The same things were measured in two ways. Each way mixes the same 11 hidden numbers, adds some noise and spreads widely along 7 directions of its own, which tell nothing about the thing.
(in the rows, 128 means zero)
Some things both ways: the first way, then the second way.
[137 128 107 122 101 142 175 108 112 159 154  93 113 104 130 150 153 124
 199  93 142 146]
[ 66 128 137 157 133 144 151 138 149 129 116 165 117 152 114 119 176 132
 192 120 140 123  92]

[130 146 127 125 110 116 174  44  86 137 143 143 153 152 117 174 125 167
 173 139 157 114]
[118  37 127 169 139  90 102 120 141 116 131 121 113 133 131  91 113 114
  89 113 118 101 135]

[125 135 185 171 102 139 118 117  92 112 151 143 149 130 122 142 100  99
 181  80 100 161]
[143  49 135 140 117  93 115  96 161 136 142 123 103 167 174  95 161 118
 118 106 125  58 106]

[117 124 153 150 113 127 122 122 100 110 166 141 134 149 111 132 119 106
 138  69 148 110]
[ 91 111 114 198 148 154 164 130  90 122 120 113 150 128 121 134 110 115
  99 122 170 129 147]

[151 138  65  89 161  93 112 123 170 144 122  94  91 112 117 143 137 132
 135 150 135 127]
[134  97 115 144 106  86  97 103 117 117 151 136 108 142 130 128 154 125
 109 117 150  94 143]

[108 163 130 117 134 169 170 116 104 149 180 116 148 136 135 168 140  92
 102  66 139 113]
[128 150 137 172  81  92 113  60 105 122 167 171 101 150 170 120 175 107
 144 120 144  45 129]

[112 131  44  90 156 102 149 122 158 169 143  79 120 112 133 104 129 174
 119 155 164  98]
[ 88 170 153 151 111 153 142 116  88 138 101 156 120 100 148  92 107 144
 152 128 157 117 129]

[127 130 104 127 142 110 140  72 131  84 186 118 120 142 115 207 159 124
  99 100  79 141]
[102 113 128 131 173 165  90  92 148 151 121 160 164  84 107 115 115 137
 105 151 154 100 162]

[130 132 146 110 131 133 141 108 102 138 181 120 181 112 148 115 157 193
  99 104  99 112]
[145  83  63 120  91 128  87 105 196 141 167 102 123 160 151 139 132 117
 145 162 139  97 143]

[ 97 103 162 110  82 136  97 181 127 106 157 121 137 106 131 124 144  90
 121 113  86 127]
[154 104  72 146 127 130  99  88 162 168 165 130 153 149 163 135 184  99
 144 167 142 119 148]

[103 123 155 138 101 110 138 120 108 112 168 171 163 129 137 142 137 128
 110 111 108 122]
[151  51 143 129 148 124 104  89 109 100 112  95 108  90 144  90  98 140
  85 140  87 105 159]

[139 129 149 122 113 138  77 169 170  96 147 115 119 112 132 140 166  76
 102 108  73 155]
[157  50 177  75 150 107  93  84 152 123 101 151 111 107 181  64 141 204
 132 135  76  61 110]

[140 120 174 112 112  72 124 145 138 141 133 172 130 102 145 118 137 115
 138 148 113 153]
[121 104 125 173 136 129 155 137 143 133 133 144  90 152 134 101 136 126
 167 142  92 104 116]

[150 103 167  92  72 104 168 143 140 118 136 155 124 142 130 127 160  99
 126 106 184 110]
[132  99 100  88 140 161 124 126 152 170  99 125 129 115 143 119 173 135
 156 165 134 129 150]

[139 140 129 149 144 115 106 146 118 139 164 120 125 151 107 115 108 103
 133 129 133 125]
[ 99 156  87 179 102 143 118 112 118 150 140 116 114 146 122 134 106  90
 169 132 149 137 146]

[143 132 180 109 110 113 118 149 132  92 157 121 161  79 137 149 125 106
 132 122  95 155]
[145  67 121 140 159  98  82  62 213 133 144 140 131 132 164 134 226 106
 117 132 126  78 115]

[125 149  90 147 179 108  77 100 115 144 133 122 119 174  96 116  79 149
 142 158 131 107]
[114 120 211 139 177 120 124  87 102 102 102 185 116  71 131  81 135 174
  97 120 115  66 128]

[118 125 143 125 129 158 112 163  67 169 190 125 181 144 139  88 150 138
 122 114 104  86]
[159  59  75 160 149 128 102  53 122 121 142 124 149 123 131 164 173 135
 117 156  83  88 153]

[ 91 167  60 105 146 146 141  89 108 165 176  86 149 116 130 171 152 157
 118 112 110 107]
[108  87 171 169 139  98  97  68 112  50 147 159 102 101 133 112 137 167
 107 131  98  95 137]

[130  90 133 140  99 101 129 133  97 162 152 121 146 141 129  73 136 162
 193 125 120 134]
[124  83  87 180 165 121 122 118 138 131 123 150 140 129 112 159 143 163
  99 124 127 116 122]

[117 116 183 133  90 127 125 131  93 118 162 183 155 150 128 138 127  94
 150 100 118 125]
[113 118 113 177 117 146 158 122  88 168 156 150 132 169 133 112 140  85
 147 129 151  76 127]

[141 134 131  86 144 127 140 112 132 125 168 140 169 203 122 120 139 127
  84 104 160  82]
[115 136 138 127 127 140 116 107  95 125 122 176 116  97 118 119 137 170
 122 141 144 102 144]

[127 134  98 139 139 114 110 115  95 175 124 140 136 154 120  98  92 169
 177 147 125 116]
[186 105  75 175 111  65 105  96 152 115 188 141 103 145 120 180 199  83
  97 131 129  71 129]

[103 150  92 140 110 146 154  81  62 212 134 155 178 165 137 104 153 197
 160 114 148  78]
[120  82  94 169  76 143 159 133  72  98 151 119 109 162 139 124  78 156
 149 145 103  98 128]

[171 156 168  71 105 136  95 164 167 123 134 147 139 159 120 107 122  89
 109 111 179 111]
[117 115 160 113 116 144 151 141 137 148  94 157  97 116 159  71 134 152
 147 133 136  88 112]

[198 157 166  80  90  92 111 154 165 139 121 145 105  90 125 132 152 105
 155 162 177 145]
[ 85 131 126 154 123 122 122 137 175 114 148 126 101 150 108 127 154  94
 183 131 143 137 117]

[145 122 114  96 124 120 160 110 144 149 121  93 123 146 124 102 145 152
 150 131 203  90]
[ 92 169 100 163 138 163 127 106 126 172 121 158 192 125 137 141 147 139
 125 134 216 139 134]

[126 144  73  68 100 100 110 125 162 127 157  77  96  54 126 181 174 150
 119 119  90 149]
[ 98 108  88 153 154 172 111 119 205 148 146 140 166 115 122 146 141 112
 124 169 170 116 144]

[120 149 104 131 111 124  82 122 115 157 166 137  71 147  99 141 136 106
 148 103 134 129]
[136 112 163  92 134 126 101 100 118 120 164 149  89 122 116 112 133 142
 127 134 129  60 147]

Other things, the second way, with their names:
<310>: [147  72 151 132 176 108  86  90 149  89 153 113 121 102 112 113 135 133
  75 147 122 111 169]
<100>: [111 146 145 173 185 160 149 130 146 144 127 132 117 129  96 108 135  98
 143 136 137 142 130]
<171>: [133 117 117 142 102  98  84  69 119 121 128 123 125 123 155 127 142 126
 102 106 164  97 146]
<179>: [ 99  56 130 149 152 144 137 141 138 160  82 140 109 124 157  69 110 172
 140 120 104 124 105]
<223>: [ 71  79 115 178 148 143 156 166 132 121  87 107 147 131 132  80  99 137
 164 153 124 188 142]
<106>: [112 133 111 213 126 126 145 116 140 112 120 131 145  88 150 146 107 109
  73 120 175 106 131]
<20>: [154  39 173 103 142  83 135 124 171  97 131 131  54 144 157  89 177 142
 158 125  49  45  96]
<68>: [116 129  68 187 112 142 124 118  89 172 144 151 132 156 115 130 117 130
 140 135 146 133 143]
<151>: [176  57  41 180  75  95 113 133 142 140 166  75  61 169 145 125  80  96
 106 127  96 105 132]
<403>: [154  83  90 184 170 122 114  83 115 104 120 144 152  90 124 157 146 170
  83 152  95 121 148]
<221>: [114 161 137 139  96 116  69  69  88 104 159 143 113 103 118 118 114 135
  96 127 181 123 169]
<133>: [ 99 123 154 132 129 148 105  84  98 128 130 153 139 107 139 106 106 144
 120 128 148  79 142]
<169>: [ 87 131 171 145 151 113 118 101 152  96 134 160 123 105 129 126 178 121
 157 130 139  87 131]
<2>: [101  97 162 117 146 158  97  57 129 136  88 149 165  73 178  91 141 158
 106 137 152  89 144]
<369>: [119 173 151 131  75  87 128  95 120 136 169 170  98 179 174 115 198 116
 194 118 170  60 116]
<117>: [134 100 139  80 132 160 108  65 163 120 109 111 146  88 147 144 187 110
 121 143 144  73 138]
<298>: [131 107 125 202 171  89 110  93 149  81 145 131 121 119 112 156 169 137
  96 116 128 149 121]
<334>: [155 123  72 212 144 137 101  63 110 137 157 124 135 127 105 148 136  98
  97 152 121 126 164]
<244>: [185 114 151 121 146  99  83  74 160  79 181 152  93  88 129 135 146 131
 111 163  79  62 141]
<240>: [104  93 111 181 127 134 131 130 131 134 133 128 106 124 123  96 106  97
 120 139 130 115 150]
<236>: [150 106  85 122  86 101  94  91 171 108 144 111  92 149 153 159 166 134
 178 131 100 112 101]
<27>: [107  81 140 186 138  98 141 121 139 107 136 141 127 152 165 112 126 148
 135 109 121  96  96]
<50>: [153  33 115 161 132  41 100 120 179 139 164 146  59 175 160 123 209 116
 105  85 118  64  92]
<111>: [121 121 122 120 123 141 159 166 132 120 138 120  88 147  96 114 154 111
 176 163 126 140 135]
<158>: [102 159  92 245 135 129 183 152 132 128 115 157 164 123 132 159  98 135
 118 123 166 118 104]
<182>: [166 146 125 123 148 133  97  72 156 159 109 148 163 101 156 109 189 130
 121 150 158 130 130]
<335>: [163  81 122  93 121  97  91 100 183 136 164 133  84 155 145 119 198 114
 145 142 114  80 123]
<70>: [110 134 137 167 123 108 124 105 122 111 142 148 144 126 134 135 145 112
 123 119 164  93 131]
<328>: [102 100 152 101  91 128 108 106 115 134  94 132 101 119 152  79 124 135
 146 108 138  93 118]
<378>: [124 127  95 148 135 150 112  99 112 129 185 148 124 139  76 164 172  84
 165 164 116 110 154]
<383>: [167  61  74 160 123  85 106  92 162 114 201 123 112 166 147 181 228  84
 124 150 116  75 135]

Some of these things the first way, each followed by its name:
[152 135  83 114 194  91 110 121 216 119  60 108  76 125 129 142 115  99
 127 182 137 143] : <182>
[128 147 142 100  88 118 122 108 113 167 133 148  74 113 118 135 152 136
 159 131 184 111] : <310>
[138 156 186 158 115  97  42 135  95 132 124 211 160 173 113 100 101 144
 112 165  90 121] : <244>
[127 114 180 162 131 126 119 124  68  82 184 124 183 131 118 132 101 151
 118  89  89 112] : <169>
[143 122  99  78 124  54 186  99 160 168 102 157 146 123 154 132 191 163
 115 186 165 105] : <403>
[125 151 130  97  91 115 183  81 145 123 157 150 104 126 125 206 173  91
 122  97 164 138] : <335>
[ 62 108  71  98  91 133 123 149  70 183 177  85 150  68 137 102 135 194
 165 131 102  93] : <383>
[125 126 144 111  59 126 137 144 120 137 171 137 140 102 134 133 171 122
 143 105 126 136] : <133>
[ 94 115 156 120 138 145 108 172 124 129 206 141 141 125 150 125 143  72
  95  91  58 149] : <334>
[150 112 134 121  82 105 105 170 137 145 105 120 102  63 136 104 142 140
 182 137 119 151] : <70>
[133 135  72  89 142 143 175 109 127 161 171  83 169 112 144 103 130 191
 145 133 158 104] : <328>
[137 115 132 155 165 105  68 122 121 116 117 161 103 158 113 116  90 124
 151 119  99 131] : <111>
[161 166 113 117 119  81 108 117 129 184  94 156  92 109 117 121 124 147
 180 186 181 125] : <20>
[170 179  77 108 147 130  92 143 150 146 124 109 117 106 112 133 120 131
 134 133 158 114] : <117>
[115 116  98 158 159  83  95 119 153 110 124 121 106 127 118 144  98 113
 145 117  69 166] : <221>
